There are 6 hidden switches. A switch that is on adds its own fixed numbers to the row, and there is some noise. The rows also spread widely along 5 directions, which tell nothing about the answers.
Known rows, each followed by its switches (1 for on, 0 for off):
[-24  14  -5 -25 -68 -13 -12 -47  13   6 -10  33  41  41   0  -4   7  -5
  34  69  25  44  27  39 -67  -1  15   6  59] -> 1 0 1 1 0 1
[-15 -23 -30   4 -40  16   2 -55 -12  15 -12  66  11  63  16  11  -5  20
   9   6  45  60   3  46 -25 -53  -4  -6  41] -> 0 0 0 1 1 1
[ 11  -2 -40  34 -27 -11  -6 -63  -4 -12 -11  41   2  10  41  -2 -34   7
  -5 -51  48  24  -2 -17 -31  11  -8  17  -4] -> 1 0 0 0 0 0
[-37 -29  10 -23 -38  40   0 -21 -14  18 -19  81  21  65   2  31 -16  34
   6  40  59  49  -2  45 -15 -21  20  -7  38] -> 0 0 0 1 1 1
[-37 -26 -18 -22 -23  13  16 -38  -5  26 -22  46  20  29  -9   6  -5  19
  14  12  43  30  -8  24 -32 -13  -6  -1  46] -> 0 0 0 0 1 1
[-16   1 -22 -13 -63 -24  -6 -44  -7   0 -25  35  33 -16  -2 -26 -10   5
  30  38  35  28  13   1 -63  48  19   9   5] -> 1 0 1 0 0 1
[-31   3  21 -34 -43  -9  -6 -40   2  22  -6  21  34  71 -14  16  -1 -15
  16  57  39  41  30  55 -33 -31  10  -5  68] -> 1 0 0 1 0 1
[-38  -8  -7 -36 -56  25 -21 -32  -2   2 -10  63  37  54   8  16   1  35
  24  89  40  59   2  60 -63   7  31  -5  66] -> 1 0 1 1 1 1
[-25  -4 -12 -37 -34 -49   7 -16 -36  22 -14 -17  28 -20 -48 -31  -9 -48
   6  24  -4  15  41  26 -32   4   9   6  -7] -> 0 0 0 0 0 1
[  3  12 -54  26 -40 -37  19 -16  37  11 -15  26   1 -21  -2 -33 -17  11
  40  46 -12  36  23   4 -50  13  -9  19  34] -> 0 0 0 0 0 0
[-41  13  24  -4 -24  13  -7   3   9  11   2  39  40  23 -29  19 -11 -18
  14  68  16  14  -7  49 -53  23  11   9  69] -> 0 0 0 1 1 0
[ 21  13 -63 -11 -86 -23   2 -54 -19   7 -12  76   2  20  31 -20 -35  50
  24  11  48  78  33  -4 -45  22  13  17 -32] -> 1 1 1 0 0 1
[-25  19  11   0 -26  11  15 -20  60  22 -11  40  21  63  -6  24  -3  -8
  33  44  22  31   6  26 -36 -29 -12  11  97] -> 0 0 0 1 0 0
[-50 -24   2 -43 -19  29   2 -45  -9  13 -22  47  46  24 -15  12   3   2
   5 -11  54   8 -30   4 -48  17   3  11  51] -> 0 0 1 0 1 1
[ -9 -13  -2  -8  -6  -5   4 -17 -10  14 -11  19  15   9 -10   5 -29 -18
 -15 -17  25   5   5  -7  -7  -5   1  13  13] -> 0 0 0 0 0 0

New rows, each followed by its switches (1 for on, 0 for off):
[ -2 -27 -13  -4 -43  -2 -11 -40 -59   4 -24  49   5   6  10  -3 -48  21
 -18 -16  60  32  18   0  -8  18  32  -1 -57] -> 1 0 0 0 0 1
[  2  -3 -46 -46 -56  17 -12 -77 -27  14  24  67  12 109  32  33   0  29
   0   9  48  87  18  60 -46 -67  -2  -1  57] -> 1 1 1 1 1 1
[-35 -15   1 -33 -29  22  13 -43  24  18 -35  50  30  32  -2   5  -8  14
  27  -2  57  22  -7 -14 -28   2  -1  12  39] -> 0 0 1 0 0 1
[ -9 -12 -86  17 -63 -16   1 -82   9  -4 -10  51  13   6  39 -33  11  36
  30  18  27  60   4  22 -91  10  -8   4  46] -> 1 0 1 0 1 1
[-29   5  28  -8 -30  -1  11 -56  -3  13 -16  31  47  51 -18  13 -11 -39
  20 -23  63   7  -9  13 -26 -26 -11  16  29] -> 0 0 0 1 0 1
[-25 -37 -25 -28 -21  16  -6 -62 -43  11  -9  42  16  38   7  12 -12  16
 -17 -19  59  36  -1  34 -31 -18   7  -4  25] -> 1 0 0 0 1 1
[-35  16  -2  -3 -29  18  -9 -31  31   1   1  48  43  35   1  17   5  -7
  25  41  18  27 -21  30 -73  12  -4  17  94] -> 0 0 1 1 1 0
[  4 -20 -57  16 -26 -14  -8 -20 -40  -3  -1  36  -4 -24   9 -18 -32  15
 -25   4   4  37   6  14 -35  19  13   8 -12] -> 0 0 0 0 1 0
[ 38  20 -16  11 -49  14 -19 -44 -45  -9  17  89  -1  68  38  38 -65  25
 -17 -34  68  63  15  13  -3 -11  16  20 -41] -> 1 1 0 1 0 0
[-24   5   5 -17 -48  11   4 -48  20  11 -16  51  42  57   2   2   2  -7
  31  23  48  28   3  16 -42 -21   1   9  59] -> 0 0 1 1 0 1
[ -6 -14 -36  17 -59   1 -16 -62 -25   0  -5  66  12  55  27   4 -16  27
   5  22  49  64   8  51 -52 -20  18  -5  25] -> 1 0 0 1 1 1
[  7  -4 -40  -6 -27  17  15 -33  -6  20   1  77  -4  43  17  24 -32  40
  -5 -31  50  49 -11   9 -20  -1 -17  23  11] -> 0 1 0 0 1 0
[  3 -10 -78 -20 -46 -66  -4 -54 -48  11   1 -20  12 -14  -5 -54   5 -37
  -7  -3 -26  43  46  15 -41 -26   2  10  -7] -> 0 0 1 0 0 1
[  5 -19 -47 -26 -48   3   5 -68 -53  16   2  67  -2  54  19  13 -29  36
 -12 -33  63  64  13  32 -32 -18  -2   4 -13] -> 1 1 0 0 1 1
[-11  23  -1  12 -44  23 -17 -42  42  -8  -6  64  24  52  32  17 -11  21
  28  41  43  43  -3  15 -53  13  10  13  71] -> 1 0 1 1 0 0
[-23  -6 -21 -56 -44 -38  -7 -35 -27  17  -7 -17  30   6 -21 -23   9 -31
   4  46   2  20  36  33 -54  -2  18   7  37] -> 1 0 1 0 0 1
[ 15   8   4  49 -39  17 -26 -51 -25 -25 -10  85  11  29  41  25 -54  11
  -5 -35  72  29  -8 -13 -19  23  25  16 -31] -> 1 0 0 1 0 0
[  0 -18  -3  -3 -45   9  -9 -23 -55  10 -22  63  13  37   3   7 -47  12
 -13   3  55  51  22  19   9 -22  33   1 -41] -> 0 0 0 1 0 1
[  8  26 -29 -26 -87 -28   8 -32  -2  29   6  52  12  63  -2   1 -22  19
  38  75  30  90  52  58 -43 -27   9   2  24] -> 1 1 0 1 0 1
[  3  -5 -35 -49 -47  -1  22 -43  -6  34  -6  55  14  52   2   6 -17  24
  18  -5  42  59  23   1 -20 -23 -12  19  16] -> 0 1 1 0 0 1
[ 16  -3 -47 -50 -48 -31  -8 -70 -56  14  13  25  13  42  10  -8 -19  -8
 -15 -41  35  58  37  14 -28 -25   2  20 -18] -> 1 1 1 0 0 1
[-25   3  -2   4  -8   8  -2 -47  -4  10   8  29  26  49 -11  26  -2 -31
  -6  -5  23  18 -15  39 -42 -31 -13  13  72] -> 0 0 0 1 1 0
